There are 4 ways to turn a row about zero (a turn may also mirror it). The second row of each pair is the first, turned, with some noise. The first 36 pairs use one turn. New pairs use 3 turns, one after the other, and a turn may come again.
Some pairs, each with its turns in order after it:
[-0.11  1.41  0.53 -0.61 -2.46 -3.54 -1.06 -0.23]
[-1.32  2.71  1.48  0.98  0.81 -2.91 -0.54  0.86] -> Q_737

[-3.44 -3.78  2.21 -1.20 -0.73  2.76 -1.68 -3.43]
[ 0.83 -3.71 -0.59 -1.85  2.17 -4.37 -1.29 -3.18] -> Q_638

[ 3.20  2.94 -3.68  1.00  2.37 -1.03  0.71 -3.89]
[-2.71 -2.44  0.64 -3.44  1.62  0.66 -2.67  4.60] -> Q_737

[-2.00 -0.91  2.35 -1.89 -2.54  0.14 -1.47  1.60]
[-2.38  0.02  3.93  0.62 -1.71 -1.32  0.00 -0.96] -> Q_285

[-1.62 -0.99  0.67 -3.45  0.84  0.52 -0.23  2.18]
[ 0.53  1.28  2.90  0.01 -1.80  0.91 -0.51 -2.75] -> Q_285

[-2.55  0.27 -0.78 -3.34  1.92 -3.66 -0.41  0.13]
[-1.96 -0.35  0.68  4.32 -1.59 -2.90 -0.45  0.80] -> Q_638

[ 2.01 -3.44  0.74 -3.44 -0.02 -3.18  3.77 -0.85]
[ 4.33  2.83  2.10  3.20 -0.23 -2.61 -2.39 -0.02] -> Q_638

[ 3.00  3.31 -1.36 -0.17 -2.82  3.12  2.14 -0.15]
[ 2.40 -0.56  0.00 -3.31 -1.70 -1.34 -0.67  4.50] -> Q_285

[-0.36 -1.46 -3.63  2.21  1.26 -3.43 -2.30 -2.69]
[-1.64 -4.03  1.75 -1.38  0.83 -3.97 -2.85  0.04] -> Q_737

[ 0.57 -3.00  0.38  1.18 -1.68 -1.18 -2.86  1.77]
[-1.25 -1.49  2.64  1.23  2.31 -0.42  2.78 -0.50] -> Q_285

[ 3.75  1.18  2.45 -3.35  3.36 -0.25  1.49 -3.82]
[-5.37  1.49 -0.74 -2.53 -1.25  3.98 -2.09  0.58] -> Q_737

[ 0.30 -1.87 -1.05 -0.92 -2.08  1.25 -3.52  0.99]
[-0.32  1.02  0.41 -2.10 -0.96  0.50 -0.47 -4.01] -> Q_367

[-3.68 -1.01  0.36 -2.31  3.06  0.82 -1.45 -1.20]
[-2.43 -2.15 -1.39  2.32  0.63 -2.93 -0.30 -2.87] -> Q_638

[-0.73  3.63  2.89 -0.46  0.75 -2.68  1.50 -0.35]
[-2.47  1.34 -0.81  3.03  1.70 -1.89  1.02  2.80] -> Q_367

[-1.20 -0.45 -2.78  2.04  2.71  3.75  1.87  2.39]
[-2.76  1.12 -1.20  0.45  4.12  3.45 -1.25 -1.33] -> Q_638

[-0.24 -0.87  1.98  1.21 -0.06 -2.20 -0.43 -0.09]
[ 1.70 -2.19  1.11  1.03 -0.89  0.56  0.18  0.51] -> Q_638

[-3.25  3.06  3.87 -0.46  0.62  1.00 -3.51 -3.02]
[-0.79  2.63  1.68 -2.72  4.59  1.13  0.32 -4.05] -> Q_737

[ 2.43  1.94 -1.71  1.64 -1.31 -2.73 -1.41  2.86]
[ 1.39  1.35  2.23  0.87 -0.11 -4.68 -1.40 -1.23] -> Q_367

[-0.19  3.80  3.48 -1.47 -0.85  0.65  2.64  2.14]
[ 1.65  5.31 -0.67  0.59  0.47  2.82  0.15  1.15] -> Q_737

[ 1.37  0.14  3.35 -3.13 -0.70 -3.56  3.05  0.41]
[ 4.23  1.26 -0.82  3.20 -2.75 -1.49 -1.52  1.74] -> Q_638

[-1.40  0.11  0.10  3.42  3.20  2.17  1.64  2.99]
[-0.43  5.19 -0.70 -0.33  1.85  3.01  0.60  1.40] -> Q_285

[ 2.43 -0.06  2.90 -3.27 -3.22  2.16  0.94 -3.25]
[ 0.76 -1.45  1.27 -2.40 -0.94 -5.58 -3.18  0.19] -> Q_285

[ 0.99  2.00  2.33 -3.31  0.92 -0.02 -1.48  1.91]
[-1.26  1.23 -1.91  2.24  2.19 -0.95  1.84 -2.49] -> Q_367

[ 2.91 -0.98 -0.16  1.00  1.44 -3.64  1.76  2.44]
[-0.71 -0.14 -1.67  3.07 -1.89 -0.76 -3.79  2.03] -> Q_737

[ 2.08  3.58 -3.46  0.05  3.60 -0.16  3.30 -0.65]
[ 2.50 -4.55 -1.66  0.66  1.61 -3.82  0.75  2.76] -> Q_367

[-1.55 -2.29  1.99  0.79 -0.01  1.66 -2.12  2.88]
[ 1.64  3.78 -0.06 -0.36  0.23  2.72  0.15 -2.08] -> Q_367

[ 1.68 -2.70  1.30 -0.30  0.74  3.26  0.68 -2.42]
[ 0.50 -2.51  0.53 -0.20 -1.51  3.46  2.83 -0.70] -> Q_367

[-1.12  3.79  1.77  2.02  2.74 -0.15  0.75  3.57]
[-1.37 -1.22 -3.67  2.47 -1.01  4.34  0.86  1.24] -> Q_638

[ 0.03  2.69 -2.20 -3.84 -1.31  2.46 -2.52 -1.28]
[ 1.67 -1.14 -0.15 -2.51 -5.00 -1.67  1.93 -1.07] -> Q_285

[ 2.35  2.50  1.44  2.53  3.28 -0.42  1.53 -3.30]
[ 1.40  1.46 -5.30  1.61  1.58 -1.60 -1.80  1.66] -> Q_285

[ 2.05  1.06  2.12  2.05 -1.76 -0.42  1.89 -1.08]
[-0.95 -0.60  3.78  1.47  0.22 -0.21  1.46  1.71] -> Q_367

[ 1.88 -0.22  1.93  2.12 -2.14  2.89  3.47  3.18]
[ 2.97  1.38 -4.93  1.29 -0.93  1.23  1.85  1.64] -> Q_737

[ 2.18 -2.80 -0.76 -1.89 -2.89  0.01  1.48  2.65]
[ 0.61 -1.76  2.40  1.68  0.68  1.26 -2.69 -3.69] -> Q_367

[ 1.08  0.42  0.11  3.10  0.24 -1.39  0.16 -1.79]
[-0.48 -0.56 -1.90 -1.53  1.69 -1.75 -1.94  0.76] -> Q_737

[-1.86 -2.68 -0.61  3.45 -3.88 -3.60  3.11 -3.42]
[-5.23 -4.59 -1.37 -0.47  3.13  1.25 -2.93  1.37] -> Q_285

[ 1.89  2.50  2.15  3.35 -0.83 -0.81 -3.03 -0.06]
[ 1.00 -2.37  0.29 -2.28 -2.72  2.81  3.05  0.51] -> Q_638

New pairs, each followed by its turns in order:
[-0.25 -0.39 -2.64 -2.80  1.79 -2.81  0.85  1.23]
[-1.93  0.82  2.55  0.93 -2.49  0.69 -2.97  0.69] -> Q_285 Q_285 Q_737

[-2.24 -3.76 -0.94  1.79  1.89  0.73  1.90  3.33]
[-3.74  4.16 -0.71  0.85 -0.27  3.10  0.67 -0.44] -> Q_737 Q_638 Q_737

[ 1.94 -1.89  2.65  2.79  0.62  1.26  0.64 -0.06]
[-2.59  1.23  0.70 -2.88  0.49  1.29 -0.52  2.06] -> Q_638 Q_638 Q_737

[ 3.20  0.29 -3.46 -3.43 -3.48  1.74  3.07  2.30]
[ 0.70 -0.15  2.54 -4.20  2.60  1.58 -1.41  5.17] -> Q_285 Q_737 Q_367

[-0.35 -2.11 -0.56 -0.81  3.16  1.79 -2.37  1.83]
[-0.44 -0.19 -2.92 -1.08  3.37 -0.45 -0.29 -2.44] -> Q_285 Q_737 Q_367

[-1.14  1.18  2.43 -2.14  2.03  2.76  2.55  2.14]
[ 1.57 -1.41 -0.16 -4.43  1.29  2.85 -1.13 -0.36] -> Q_367 Q_638 Q_737

[-1.66 -1.98  0.29 -2.95 -1.95  3.82  0.85  1.20]
[-3.04  1.04  3.68 -2.51 -0.26 -0.01 -0.37  2.70] -> Q_367 Q_285 Q_737

[ 3.71  3.24  2.76 -2.15 -2.66  3.44  3.60 -0.21]
[-2.82  1.55 -0.32 -1.03  6.77 -2.71 -0.66  1.79] -> Q_638 Q_638 Q_367

[ 2.78 -2.36 -0.81  3.65 -1.64 -0.25  3.10 -3.65]
[-1.29  0.95  1.73 -4.11  3.00 -4.26 -1.21 -1.39] -> Q_737 Q_285 Q_285

[-3.12 -0.94  1.38  0.22 -3.26 -3.85  3.43  2.29]
[-3.41 -0.71  0.08  6.21 -0.33  0.79 -2.24  0.09] -> Q_737 Q_367 Q_285

[ 0.92  1.56 -2.81  0.99  1.44 -0.83 -0.17  1.91]
[ 2.11  1.32 -1.74 -1.08 -2.79 -0.91  0.88 -0.31] -> Q_285 Q_638 Q_285

[ 0.00  0.59 -1.33 -0.87 -3.54  1.68  2.25  3.65]
[-2.77  1.27 -0.57 -3.78  1.48  1.33 -2.84  0.32] -> Q_638 Q_638 Q_367

[-1.47 -2.12 -1.21 -0.77  2.88 -0.37 -1.96 -1.18]
[-1.22 -2.43  3.37  0.10 -1.43 -0.96  0.66  0.92] -> Q_285 Q_285 Q_737

[-0.64 -2.29  3.70  0.05 -0.37 -3.16  1.10  1.09]
[-0.61 -1.07  1.88  0.36  4.72 -2.15 -0.52  0.16] -> Q_285 Q_367 Q_367

[ 2.19  1.92 -0.27 -1.02 -1.90  3.83 -1.55 -2.20]
[ 3.09  0.90 -1.62 -2.70 -1.67 -2.78  0.70  1.93] -> Q_737 Q_638 Q_367

[-3.62 -3.83 -3.15 -0.16  1.15 -1.72  2.65  0.69]
[ 0.31 -0.44 -2.36 -2.45 -5.33 -0.97  2.80  0.17] -> Q_638 Q_737 Q_367

[ 2.69 -1.29  0.00 -2.20 -2.49 -0.42 -0.73 -1.67]
[ 1.26  1.64  0.62 -1.81 -1.82  0.79 -1.06  3.28] -> Q_638 Q_638 Q_638

[ 2.18  2.50 -3.00  1.59  1.11 -3.53  3.54  1.81]
[-0.71 -2.26 -1.66 -4.90 -0.09 -2.69 -3.20 -0.66] -> Q_737 Q_638 Q_638

[-2.24 -1.86  0.12  3.04 -2.57 -1.68  0.74  0.19]
[-1.74  1.50 -2.39 -0.97 -3.54 -1.26 -0.99  0.45] -> Q_285 Q_285 Q_285

[-2.38  0.42 -1.53 -3.66  3.09 -2.10 -1.21 -0.44]
[-0.05 -0.12 -5.39 -1.32 -2.16  0.24 -1.75 -0.48] -> Q_737 Q_737 Q_285

[ 2.30  0.69 -2.88  2.03  2.40 -0.29  1.35  1.91]
[-1.05  1.00 -0.11 -2.07  2.56  2.38 -3.09 -1.82] -> Q_285 Q_737 Q_638

[-3.88 -0.56 -3.48  0.09 -0.35  3.39 -2.19  3.17]
[ 3.16 -3.22  0.21 -0.69 -2.10  3.61 -1.31 -3.88] -> Q_285 Q_367 Q_737

[ 3.75 -1.51 -1.76 -1.52  1.63  3.59 -2.53  0.58]
[-1.84 -0.53 -5.59 -0.41  2.10  0.62  2.05  0.47] -> Q_737 Q_285 Q_367

[-0.89 -1.69  3.07 -0.03 -2.17  0.75 -3.90 -3.84]
[-0.62  2.85  2.70 -4.47 -2.13  2.64 -0.79  0.56] -> Q_638 Q_367 Q_367

[-3.70  1.80  0.43 -0.99  2.34 -0.39 -3.56  2.61]
[ 5.38  3.16  1.30 -0.89  0.01  0.02 -1.17  1.30] -> Q_367 Q_638 Q_737

[-1.38  2.35  1.52  0.16  3.13  1.80 -2.20 -1.32]
[ 0.59  1.94 -1.55  3.47  1.74 -1.54 -0.22 -1.90] -> Q_285 Q_737 Q_367

[ 2.09 -2.29 -0.19 -1.97  3.73  3.79 -2.69 -0.37]
[ 1.78 -0.77 -1.52  1.35 -0.13  1.44 -2.84  5.56] -> Q_285 Q_638 Q_285

[ 3.41  2.33  2.41 -0.70 -1.34 -2.28 -3.48  1.25]
[ 0.60  0.42  1.33  4.08  0.50  1.84 -1.27  4.21] -> Q_737 Q_367 Q_737

[-2.54  2.66  1.90  3.46  3.36  1.94 -3.22  0.82]
[-1.15 -1.02 -2.15  4.56  1.75  0.70  4.23  2.33] -> Q_367 Q_285 Q_737

[ 1.06  1.10  1.50 -0.84  2.02 -0.70  0.65 -2.46]
[-1.47  1.57  1.63  0.33 -0.70 -0.74 -2.75  0.46] -> Q_285 Q_638 Q_285

[ 1.75  2.17  3.49 -0.10 -3.57  3.81  0.43 -2.72]
[-1.96 -0.81  1.21  1.15  2.23  1.15  6.06  2.14] -> Q_737 Q_285 Q_737

[ 0.52 -1.54 -3.55  2.01  1.63 -1.87 -0.69  0.76]
[-3.31  0.57  1.83  1.30  2.00  0.21  0.61 -1.93] -> Q_367 Q_638 Q_367

[-2.71  1.40 -1.50 -2.28 -3.44 -3.38  3.32  3.00]
[ 2.29 -0.84  5.22 -3.73 -0.59 -0.11  1.07  3.36] -> Q_737 Q_638 Q_285

[-2.98  2.69  2.36  2.24  1.20  3.37  3.36 -3.38]
[-1.26 -2.59 -2.85 -2.14  3.36  2.52 -1.75 -4.39] -> Q_737 Q_367 Q_285

[-2.12 -3.43 -0.97 -3.08  1.35 -3.84 -1.22 -0.05]
[-0.42 -3.52 -2.06  4.07 -2.70  1.00  0.38  1.31] -> Q_285 Q_638 Q_367

[ 1.08 -1.79  0.52 -0.10  2.08 -2.78 -0.27  2.02]
[ 1.53  0.07  2.14 -0.95  1.13  0.28 -2.39  2.48] -> Q_285 Q_367 Q_285

[ 3.40 -3.37  3.72 -1.05 -0.83  0.88  3.00  3.51]
[ 1.83  5.08 -0.51  1.31  2.79 -1.50  0.42 -4.30] -> Q_367 Q_638 Q_638

[-0.55 -0.08  1.55 -0.88  1.05  2.79  1.33  3.57]
[ 3.66 -0.35  2.15  0.92 -1.36  2.12 -0.88 -1.06] -> Q_737 Q_285 Q_285

[-2.47  3.50  0.15 -1.55  0.00  0.29  2.18  0.96]
[ 1.39  1.59 -1.56  1.02  1.35  2.09 -3.14  1.51] -> Q_285 Q_737 Q_285

[-1.69  2.72 -1.05 -1.12 -3.82  3.36 -0.18  2.87]
[ 1.24 -0.68  2.70  0.16  3.95 -0.29  3.26  3.12] -> Q_367 Q_638 Q_638

[ 0.42 -3.46 -3.68 -2.82 -0.37 -3.21 -2.43 -3.68]
[ 1.33 -2.74  3.49 -0.88  5.73  0.56  0.77  2.98] -> Q_638 Q_638 Q_285

[ 1.49  2.97  3.78 -3.89  2.88 -1.29 -2.07 -3.60]
[ 1.18 -3.23  4.02  4.00 -2.62  4.01 -0.20  0.75] -> Q_638 Q_737 Q_285

[-3.87 -3.26  2.37  2.53  1.87  1.76  2.97 -0.19]
[ 0.78  0.14 -1.85 -4.11 -5.07 -0.59  1.91 -2.13] -> Q_367 Q_638 Q_285

[-2.97 -2.17 -2.98  3.31 -2.59 -0.41  1.06  0.02]
[-3.02  1.22 -3.25 -2.57 -0.84  0.60  3.73  0.87] -> Q_285 Q_737 Q_737

[ 1.96 -3.04  2.62  2.26  0.91  1.75 -1.66  0.78]
[ 0.98 -1.73 -2.52  4.38  0.25  0.02  1.22 -1.14] -> Q_737 Q_638 Q_638

